The rows come from 4 hidden closed curves, with some noise, and rows from the same curve form a group. Each curve winds through 8 dimensions. The rows are also pushed far along 4 directions, which tell nothing about the answers.
Some rows, each with its group after it:
-5.1  -2.1  -1.5  -9.8  2.1  3.8  14.2  -4.3  6.4  -5.3  -2.9  1.4  -1.6  9.0  -3.8  -3.9  -3.3  2.2  -6.4  -3.8
J_319
15.8  -1.3  -3.4  -21.6  -11.5  8.8  -13.7  -2.8  21.0  -23.4  -6.2  16.4  -23.6  -37.3  1.2  -23.8  -31.1  -26.1  -1.2  4.3
J_326
-9.8  -6.4  -28.8  2.0  4.2  22.3  8.3  13.1  2.4  2.9  -26.1  -21.9  -18.3  -10.8  6.4  10.9  -11.5  2.3  7.8  -8.1
J_319
-28.9  13.3  -30.9  -8.9  6.6  -0.2  26.0  4.4  10.4  -6.8  10.5  -6.2  -28.6  -11.8  14.9  -2.5  9.2  -10.7  16.8  -18.5
J_319
-16.7  10.2  -5.3  -0.8  1.1  -4.1  5.2  14.2  -13.1  -9.1  -3.3  -6.7  1.6  -21.3  1.3  10.9  10.3  -0.2  19.2  -3.6
J_327
1.4  1.2  -5.0  -4.3  5.1  6.8  -2.2  6.9  7.5  -9.4  5.1  -2.4  -9.2  6.8  3.2  12.4  1.6  2.9  3.1  -12.0
J_327
4.5  3.1  -0.9  -5.8  7.0  4.5  7.0  10.1  12.2  13.6  -1.9  -7.1  6.9  -2.9  2.7  1.9  1.8  15.1  13.0  -11.2
J_319
17.4  -5.2  32.0  -7.0  -9.7  -18.0  1.9  22.8  5.3  -6.1  -5.5  5.0  26.9  -21.3  -28.4  3.2  10.0  31.7  -1.1  12.7
J_327
-24.1  -3.5  -25.2  -4.1  4.6  13.2  15.1  6.8  0.4  2.4  -15.2  -11.2  -24.0  -8.9  6.3  -7.2  7.2  -10.8  14.4  -7.9
J_326
-6.2  4.3  7.3  7.9  -3.1  -12.9  2.1  15.6  -7.3  4.8  -5.3  -6.1  2.8  -23.9  -6.2  6.3  19.9  6.0  23.1  4.7
J_327
-10.5  3.9  -26.7  -7.5  12.5  16.7  -3.3  -4.2  10.7  -7.4  3.4  7.9  -15.0  -13.1  6.6  -12.8  -7.3  -22.0  15.3  -4.6
J_123
-8.7  1.6  -6.8  -0.1  -5.8  -2.6  -0.8  1.1  -3.5  0.1  0.4  -12.5  -21.8  -5.8  14.9  2.2  11.2  -7.8  2.0  6.0
J_326
-21.1  6.3  -9.8  1.6  10.4  2.1  -3.2  -20.1  -2.9  0.1  20.1  -7.8  -19.9  21.8  20.5  -3.9  15.4  -17.8  -6.7  2.7
J_123
-12.7  -10.0  -35.8  -15.3  10.9  33.0  5.1  1.8  5.4  -6.3  -15.9  -7.0  -13.5  -12.1  -1.6  -6.1  -20.9  -6.6  15.6  -14.1
J_123
-12.0  2.3  -13.3  -0.3  18.2  -5.8  18.8  9.7  15.6  2.4  11.1  -3.5  -11.7  -3.7  -4.4  -9.0  14.9  2.8  6.6  2.2
J_327
0.3  12.1  12.7  11.4  0.2  -20.4  -4.6  3.9  -0.5  -1.0  9.4  9.6  -9.6  -13.8  0.0  -8.2  17.0  -21.1  -4.4  16.9
J_123
-0.1  -10.4  -0.6  2.3  14.4  17.2  8.4  -1.0  -3.5  17.4  -11.2  -10.1  21.7  25.5  -11.3  4.8  -4.7  20.1  9.0  -15.7
J_327
0.4  -2.5  -4.6  -6.8  -15.4  -3.4  -9.2  2.4  0.3  -15.3  -4.3  -4.0  -18.7  -15.8  10.8  5.4  5.5  -9.3  4.9  11.2
J_123
-12.5  -0.9  -1.2  6.4  -11.6  2.4  -9.9  -18.3  -4.7  -3.8  1.2  -7.0  -6.1  12.1  15.9  0.1  1.2  4.0  -4.1  -2.3
J_123
-15.2  -14.6  -3.7  -0.4  -9.1  16.2  7.2  -13.2  -13.2  0.4  -15.7  -13.9  -3.2  11.5  0.1  -2.8  -16.0  20.7  -8.9  -12.2
J_123
-10.1  -0.5  5.5  0.2  6.1  -4.2  18.5  8.3  1.6  2.7  -6.2  2.1  2.6  1.5  -11.7  2.2  10.5  9.1  -0.7  -3.5
J_319
8.8  -4.4  9.7  8.9  -12.8  0.5  -14.1  3.4  -4.4  -0.7  -14.2  3.2  3.0  -19.3  -6.8  -5.7  -14.5  6.9  -3.6  4.5
J_123
-6.7  -1.0  3.5  3.8  -9.8  7.3  0.2  -17.4  -10.1  3.6  -11.4  -7.3  -7.5  20.1  14.5  8.5  -12.8  -1.9  -10.7  -8.9
J_319
2.0  -8.3  3.4  3.3  -12.1  -4.8  -1.9  0.1  -10.8  -8.2  -3.7  3.5  6.2  3.0  -6.7  5.1  1.8  10.4  -9.2  3.7
J_319
-1.0  13.0  -5.4  -3.1  11.9  -7.9  5.3  13.9  20.1  -3.4  16.0  5.1  -18.9  -20.6  -2.4  0.8  11.0  -8.3  18.7  -5.5
J_327
-19.6  10.4  -6.8  1.8  27.2  3.6  26.2  26.6  6.1  25.4  2.8  -20.7  -3.3  -7.9  -6.0  10.7  31.3  20.1  27.8  -15.4
J_319
10.0  0.7  -0.9  1.5  -10.4  -12.1  -5.3  1.7  8.3  -19.0  4.9  15.2  0.1  -11.1  -3.8  -2.7  -0.9  -2.7  -15.0  10.9
J_319
-4.2  15.1  0.2  -14.5  -0.3  -26.6  13.4  7.0  22.8  -17.1  29.9  14.2  -18.6  -19.4  4.3  -10.7  25.5  -8.2  3.1  10.0
J_319
4.6  -7.8  12.2  -7.1  -10.1  2.9  -14.8  -7.0  -1.0  -2.7  -9.9  -2.9  -5.4  6.2  3.4  0.7  5.4  -1.2  -6.4  8.4
J_326
13.8  17.7  24.9  10.0  -5.9  -27.3  -14.7  7.4  20.2  -9.3  11.7  30.4  2.9  -34.7  -9.9  -15.0  16.7  -14.0  1.1  21.4
J_123
-18.8  1.4  -7.4  22.1  9.9  -15.2  33.7  18.3  -8.6  30.0  2.8  -15.2  7.8  3.4  -11.2  12.4  30.6  33.4  4.5  2.0
J_326
-2.8  -6.3  -19.4  -11.6  1.8  22.2  -14.1  -13.6  9.2  -19.8  -3.6  2.3  -17.4  11.6  12.1  -3.8  -14.4  -22.1  -5.8  -2.7
J_327
21.7  -5.5  19.0  -6.7  -12.4  -7.0  8.5  14.9  13.6  9.1  -22.2  -8.3  10.4  -15.9  -10.5  2.2  -8.7  24.4  -1.2  7.1
J_319
16.8  -11.3  7.1  -17.6  -16.1  11.8  -14.7  -9.6  12.2  -15.9  -14.6  11.0  -12.3  -9.6  -2.1  -14.7  -24.2  -8.1  -16.2  4.8
J_326
0.4  4.8  17.2  0.8  -19.8  -22.3  -9.2  -6.9  2.2  -7.3  9.2  5.7  -13.2  -26.6  2.2  -11.7  9.7  -1.1  -3.5  15.9
J_123
0.5  20.5  3.7  11.7  5.6  -12.8  -8.6  -1.1  -0.7  -6.5  23.1  4.7  -5.8  -8.7  13.2  4.7  1.6  -14.3  -7.2  7.7
J_327
-2.1  8.8  -0.4  9.4  -6.3  -22.0  12.6  19.9  0.9  2.5  10.6  -9.5  -6.8  -16.0  4.1  8.7  22.8  17.5  -2.7  9.3
J_326
-2.8  -0.8  13.0  1.4  -13.4  1.8  -1.9  -7.5  -9.5  -1.3  -7.1  2.3  -5.4  -1.3  -0.1  5.6  -4.6  1.4  -1.6  -7.2
J_319
-2.6  1.3  -6.9  3.5  3.9  -0.9  0.1  8.2  -6.8  -9.6  0.5  -10.4  2.3  -12.6  -0.1  4.1  -7.6  4.1  -9.3  10.5
J_327
9.2  7.4  6.7  -0.4  -10.7  -14.0  1.4  3.5  -0.3  -5.7  7.3  -2.7  4.9  -4.0  9.3  1.7  -10.0  5.1  -6.5  -0.4
J_326
6.1  0.3  1.8  -3.4  -15.4  -8.2  -6.4  -2.3  9.9  -9.2  5.1  7.7  -15.0  -7.3  6.9  -4.9  5.8  -0.3  -13.1  10.2
J_326
2.3  7.5  9.6  8.7  -4.5  -11.0  4.7  8.6  4.7  -9.1  -7.2  0.3  9.6  -0.6  -3.1  10.8  0.3  6.6  -9.2  2.9
J_326
-3.8  -3.6  1.4  -4.5  1.5  3.9  6.3  -1.7  -1.4  -11.6  -10.0  8.5  7.5  8.4  -7.6  -7.2  -10.0  -6.5  -13.3  -4.0
J_123
10.5  14.8  4.1  -8.8  -9.7  -18.4  -8.1  -18.7  23.4  -16.4  26.8  29.5  -7.7  -17.1  10.7  -27.3  -6.6  -24.9  1.1  8.2
J_327
-11.8  4.9  -7.1  19.4  21.1  -0.1  9.4  13.5  -9.4  27.3  9.9  -23.2  5.8  23.1  6.1  18.9  31.2  18.3  4.4  -1.9
J_319
-13.4  -4.1  -10.3  -1.6  9.6  12.4  14.7  -8.4  0.6  5.5  -1.7  -12.0  17.3  30.6  3.6  8.0  -2.5  21.7  -1.3  -17.5
J_123
-5.2  13.3  23.0  -8.6  -1.0  -24.4  -0.7  10.5  2.2  -8.2  11.1  -2.1  1.4  -9.4  4.6  -1.9  31.9  -5.4  13.4  5.9
J_326
2.9  9.8  9.8  24.5  9.0  -13.7  3.8  -2.8  -1.9  20.0  12.3  -5.9  17.6  15.8  3.6  2.1  -0.4  12.1  -13.4  6.1
J_327
-3.3  5.8  -1.1  15.8  7.2  8.6  -4.4  -8.0  -0.5  3.4  -4.6  -0.3  15.9  26.5  8.1  9.5  -15.3  1.5  -5.9  -15.2
J_327
-0.6  -32.8  -4.4  -3.7  -8.4  14.6  20.0  30.0  -23.2  -0.3  -43.5  -23.3  8.2  -14.5  -33.7  20.4  -11.6  42.9  0.0  -2.6
J_319
3.6  -2.2  10.6  2.6  -3.0  4.4  -1.5  9.0  -13.8  5.9  -13.1  -8.0  12.4  -11.2  -6.4  12.8  -11.1  14.9  13.3  -9.3
J_327
0.1  -1.1  1.8  -1.1  -12.4  -5.2  -2.9  -7.2  -14.1  -1.3  -0.2  -10.8  -6.9  8.3  13.5  6.1  1.2  -3.6  -4.3  3.0
J_123
-4.6  -9.5  4.7  6.7  2.7  14.2  10.0  -10.8  -12.8  8.2  -19.7  -9.2  35.0  45.7  -2.8  7.5  -21.8  23.7  -14.2  -21.4
J_123
-0.2  0.1  16.7  7.9  11.3  0.6  -2.9  -10.8  2.3  4.8  4.5  1.2  22.7  40.9  -1.9  13.7  12.3  7.5  -18.1  5.3
J_326
8.9  10.7  10.3  7.3  2.2  0.4  -24.6  -5.1  2.9  -4.6  3.1  -0.9  1.6  8.0  14.0  5.8  -3.9  -19.0  -8.1  3.8
J_326
14.7  1.7  -0.9  -8.8  -6.5  4.5  -26.1  -19.2  5.3  -8.3  16.9  9.4  0.3  9.0  17.9  -3.6  -10.5  -13.8  -6.1  5.3
J_326

New rows, each followed by its group:
-3.1  5.6  5.0  10.6  14.7  -6.0  8.1  4.2  -7.4  15.7  2.7  0.4  11.8  1.4  -9.5  -4.4  7.1  0.0  3.0  0.6
J_123
3.5  23.6  13.3  15.1  8.9  -23.0  -2.3  -13.8  16.5  13.9  36.0  8.7  10.1  22.0  18.3  4.7  18.9  -5.0  -6.1  8.8
J_123
-32.3  7.9  -22.7  10.0  18.6  -11.1  36.1  10.7  -10.6  14.9  15.6  -25.1  -6.5  18.2  8.7  12.0  29.3  14.2  5.8  -11.4
J_319
1.6  14.5  12.1  -6.5  -0.4  -27.6  -0.9  10.0  8.3  1.5  27.9  8.4  -1.0  -24.0  3.2  -14.9  33.6  -5.7  20.1  9.8
J_326
4.5  3.1  17.4  -3.3  7.6  3.3  -10.1  8.5  -1.4  -5.7  -9.2  -9.1  10.9  4.6  2.5  6.1  -2.8  -5.2  -1.0  -3.0
J_326
3.4  -6.3  -5.7  -22.6  -12.4  -2.6  12.1  10.2  6.7  -16.6  -16.5  -0.9  -5.5  -20.2  -5.0  3.4  -3.6  -0.1  12.8  2.4
J_123
-10.1  5.5  1.5  -7.8  4.9  -3.9  16.1  6.7  6.9  -4.3  5.1  7.9  4.0  -4.5  -9.6  -3.3  12.7  7.3  6.8  -11.8
J_319
4.5  3.6  12.1  -4.3  -21.7  -6.1  -8.0  -9.9  4.6  -4.9  -9.5  -0.6  -14.2  -7.2  11.2  0.1  -4.8  -7.3  1.2  1.9
J_319
3.3  1.1  2.5  14.1  8.1  -4.2  1.0  -3.0  1.0  18.1  8.0  -6.7  16.4  19.1  2.6  0.4  -0.4  14.8  -4.4  1.5
J_327
-19.0  4.0  -10.4  18.4  11.9  -12.0  24.7  7.5  -6.9  28.6  14.5  -12.8  0.5  7.5  -2.3  6.9  32.0  21.1  7.1  3.1
J_326
-15.1  12.3  -21.1  -5.6  21.4  9.8  10.5  -15.5  11.4  12.6  25.4  -8.0  -14.7  21.9  23.5  -3.8  0.5  -14.0  2.2  -15.4
J_319
8.2  1.4  -3.2  -1.7  7.4  9.5  -11.2  -11.8  15.7  5.5  4.1  3.0  8.7  22.9  9.0  -3.4  -0.9  -8.1  -5.1  0.2
J_319
13.4  8.8  16.8  7.9  -9.0  -18.4  1.8  -2.0  18.9  -2.2  5.8  14.1  4.9  -1.1  -1.4  -3.2  -6.9  3.4  -6.1  -1.0
J_327
-0.1  -5.3  -1.9  2.4  -9.3  9.3  -8.3  -11.4  -0.2  6.0  -10.2  -10.6  -4.2  -0.6  9.9  7.8  -9.4  6.5  3.5  2.3
J_123
12.1  -5.2  12.1  -9.8  -0.9  3.3  7.2  8.0  3.3  3.6  -6.4  0.8  12.3  -4.0  -14.6  1.8  -9.7  23.2  -0.8  -7.7
J_319
8.3  -0.6  10.6  11.4  -6.8  -12.0  -1.3  -8.9  -1.4  6.0  -1.1  -4.3  4.6  0.4  1.3  -5.5  -12.7  5.6  -16.7  15.7
J_327
20.0  4.7  4.5  -12.1  -13.4  7.3  -12.1  -15.4  20.9  -7.2  -6.4  10.2  -9.2  -11.3  12.9  -10.7  -33.8  -14.1  -9.9  -0.8
J_319
-11.5  3.6  -7.5  10.3  15.5  5.2  -1.0  -0.7  2.4  2.7  9.4  -1.3  -10.1  -1.1  0.0  -7.1  2.7  -6.3  -9.6  1.0
J_123
-8.1  -10.0  -28.8  -11.8  -2.3  11.1  3.6  15.9  -11.0  -3.3  -15.1  -24.1  -26.6  -24.5  5.1  10.2  4.6  -5.8  22.8  2.4
J_123
10.7  -11.2  14.8  -1.2  -7.8  14.7  -18.7  -1.1  -3.1  -6.6  -26.7  -4.5  14.0  19.7  -0.2  10.2  -6.0  6.3  -10.7  -1.3
J_326
6.5  -2.0  8.2  14.6  6.4  19.0  -12.2  -5.9  -4.6  16.9  -10.8  -8.5  17.4  30.4  3.6  15.1  -15.0  12.9  -12.2  -15.8
J_319
5.4  -1.5  0.9  -18.2  -0.9  4.1  -13.9  -5.9  2.4  -9.8  8.7  2.1  -17.7  -11.7  5.4  -4.0  1.9  -16.4  10.5  6.0
J_327
-9.9  -1.3  8.4  9.4  2.2  -10.1  19.5  26.8  3.4  6.0  -22.4  -10.3  -2.9  -13.6  -18.3  14.6  16.4  17.2  7.5  0.5
J_327
12.9  6.1  10.2  -11.0  -9.2  -3.8  -7.7  -12.9  15.4  -6.7  8.6  16.0  -7.1  -11.3  6.0  -13.4  -17.1  -14.2  -5.0  1.5
J_319
-24.2  2.6  -8.2  2.2  0.9  -3.7  17.3  -0.3  -6.8  -3.0  10.2  -9.5  -6.2  -0.9  3.9  -5.2  11.0  16.7  1.8  -9.3
J_123
2.0  -10.1  -2.0  0.9  7.5  7.1  12.9  15.5  -0.7  12.6  -11.7  -23.5  4.2  13.6  -5.3  17.5  0.9  26.6  -10.6  -1.2
J_319
-22.0  1.0  -2.5  3.2  2.8  -9.7  11.6  2.9  -15.1  -0.5  3.7  -6.9  1.9  7.8  1.4  0.3  27.9  0.9  8.3  -3.9
J_123
-27.8  -8.2  -20.3  9.7  23.0  31.8  15.0  -8.1  -16.2  19.1  -18.1  -18.0  -1.0  35.4  0.8  12.1  -3.5  2.1  3.5  -22.4
J_319
-6.8  1.8  2.6  4.0  8.3  -5.1  5.6  8.4  -5.2  4.4  12.4  -3.7  6.2  2.8  -2.7  -1.5  12.9  13.5  -4.4  -0.5
J_123
17.5  3.3  13.5  1.8  -1.6  -7.2  0.2  -6.0  -0.9  10.8  5.2  -1.2  25.7  20.4  4.4  11.3  -5.1  11.3  -3.7  0.9
J_123
3.6  -4.3  10.5  -9.4  4.4  7.8  -14.3  7.5  0.6  -5.9  -8.8  -6.2  1.3  0.4  0.5  2.5  11.1  -2.3  6.7  1.5
J_326
0.3  1.1  0.7  16.9  0.7  4.6  -12.7  -9.4  -12.1  9.3  0.4  -6.0  5.6  16.3  9.8  2.1  -8.1  -2.4  -9.8  -1.0
J_123
-3.1  8.6  -6.1  -16.1  -7.3  10.3  -19.9  -30.6  1.9  -3.8  17.6  9.5  -14.0  7.8  27.6  -12.8  -6.8  -27.1  11.2  -11.3
J_319
6.1  0.2  -9.8  -4.8  2.5  -0.2  0.9  -4.5  19.8  0.2  8.5  2.7  -18.7  0.0  6.1  -6.3  -10.5  -7.8  3.7  -5.3
J_327
9.6  10.3  23.9  -3.3  5.2  -3.0  -18.4  -1.1  1.7  -5.9  4.9  -0.4  14.9  9.5  6.1  -1.1  1.5  -12.5  -2.0  -0.3
J_326
7.5  1.0  -11.2  -7.9  5.0  8.2  -1.1  3.3  4.7  -3.6  2.0  -2.6  2.9  8.0  6.8  7.9  -10.1  -4.5  1.4  -2.8
J_123
1.5  12.8  -5.6  6.1  6.7  7.9  -4.2  -12.0  16.1  9.6  5.2  -4.1  -5.7  18.6  23.1  2.2  -13.1  -8.7  -9.9  -8.3
J_319
2.7  10.5  4.9  5.8  3.4  -3.8  -11.7  11.1  7.8  -2.2  8.0  7.5  -19.7  -25.9  -2.7  2.6  13.1  -10.0  2.4  9.8
J_319
-4.1  -11.4  -7.3  0.1  -10.1  3.4  -0.1  -1.6  -5.9  -16.0  -10.2  0.7  -13.9  -3.4  -1.8  2.3  -6.3  -5.6  -11.0  8.4
J_319
-5.3  9.9  -5.3  -5.5  8.9  7.9  -15.1  -6.8  8.2  -10.5  22.3  7.8  -16.9  3.0  12.1  2.1  8.5  -15.7  -3.2  -5.7
J_319
16.5  16.0  17.3  4.2  -7.7  -2.2  -17.4  -8.5  20.6  -3.5  8.2  17.1  -0.6  -6.7  12.2  -2.7  -15.8  -9.3  -9.3  -4.7
J_319
10.9  5.0  24.2  -3.4  0.2  -9.2  -4.0  10.9  7.0  -7.3  -0.7  16.6  22.5  -14.2  -17.1  -2.5  4.3  8.0  8.2  3.0
J_327
3.3  -1.6  23.4  5.9  9.9  -3.8  -5.6  12.1  -3.8  16.1  -0.7  -9.3  16.5  13.5  -8.2  9.1  30.1  14.1  3.1  5.1
J_326
-4.5  11.2  7.2  -2.0  7.0  -5.4  1.4  11.5  12.3  -3.6  -3.5  6.2  -4.2  -21.8  -4.6  -12.6  7.1  -14.9  11.8  -0.6
J_326
2.9  -13.4  -15.7  -10.8  8.0  35.0  2.0  1.2  11.7  6.4  -32.1  -14.6  -7.7  3.8  1.5  4.7  -30.4  2.8  1.2  -11.0
J_319
5.4  -25.0  8.9  1.1  -8.3  30.6  -10.5  -4.4  -20.3  -3.5  -40.1  -1.4  18.6  17.9  -20.5  13.9  -29.3  16.8  -13.7  -12.2
J_319
-8.1  11.4  2.8  0.8  12.7  2.3  7.0  1.7  10.7  18.4  1.4  -10.6  -7.5  5.4  10.2  4.1  14.9  -2.2  10.2  -7.9
J_319
-6.0  -4.3  -4.0  9.0  0.4  1.1  -1.9  0.4  -7.6  12.9  -6.5  -15.6  -4.7  7.4  6.5  6.7  10.1  3.8  14.1  1.9
J_327
-18.0  8.4  -20.5  -12.6  21.8  20.2  -10.3  -22.5  4.4  -16.8  22.1  6.5  -8.6  26.1  20.9  -3.3  0.3  -32.4  0.4  -11.0
J_327
5.5  12.4  9.9  6.1  0.5  -13.3  -12.6  -11.8  -4.4  2.9  14.4  13.4  0.5  -1.9  7.6  -14.2  4.2  -24.7  -1.7  10.4
J_123
-8.2  16.0  14.4  25.1  4.7  -29.7  9.3  3.0  0.7  9.3  16.0  0.3  20.6  13.1  2.7  3.5  23.9  13.0  -8.0  7.7
J_327
-5.0  -3.1  -22.5  -3.1  17.8  21.5  6.7  0.8  13.3  6.5  -8.2  -12.1  -5.9  15.9  6.0  2.4  -9.8  -3.1  -4.1  -8.3
J_319
-6.2  -3.6  14.5  29.8  18.3  10.8  12.3  23.9  -14.8  35.9  -19.5  -25.8  29.5  27.3  -16.8  31.4  12.6  45.0  -4.0  -15.1
J_319
17.8  -20.8  -27.7  -29.1  -15.4  29.7  0.1  5.3  -1.9  -10.2  -33.3  -13.6  -11.0  -27.2  -0.5  3.5  -48.7  0.7  17.5  -9.8
J_123
-1.4  -26.3  -2.4  1.0  -5.8  23.2  6.7  0.7  -28.1  3.8  -31.3  -19.3  15.3  24.3  -15.5  19.0  -19.5  28.1  -12.6  -10.3
J_319
32.6  -31.0  4.7  -6.7  -16.5  27.3  -21.3  1.3  -3.7  -3.3  -45.1  -1.5  11.3  -8.9  -20.1  2.1  -40.6  11.8  -10.4  10.1
J_319
-11.1  17.5  -0.7  -7.8  12.1  -17.3  7.1  18.0  13.0  -13.0  23.7  14.0  -3.5  -31.9  -6.2  -5.5  31.8  -9.5  26.9  1.7
J_327
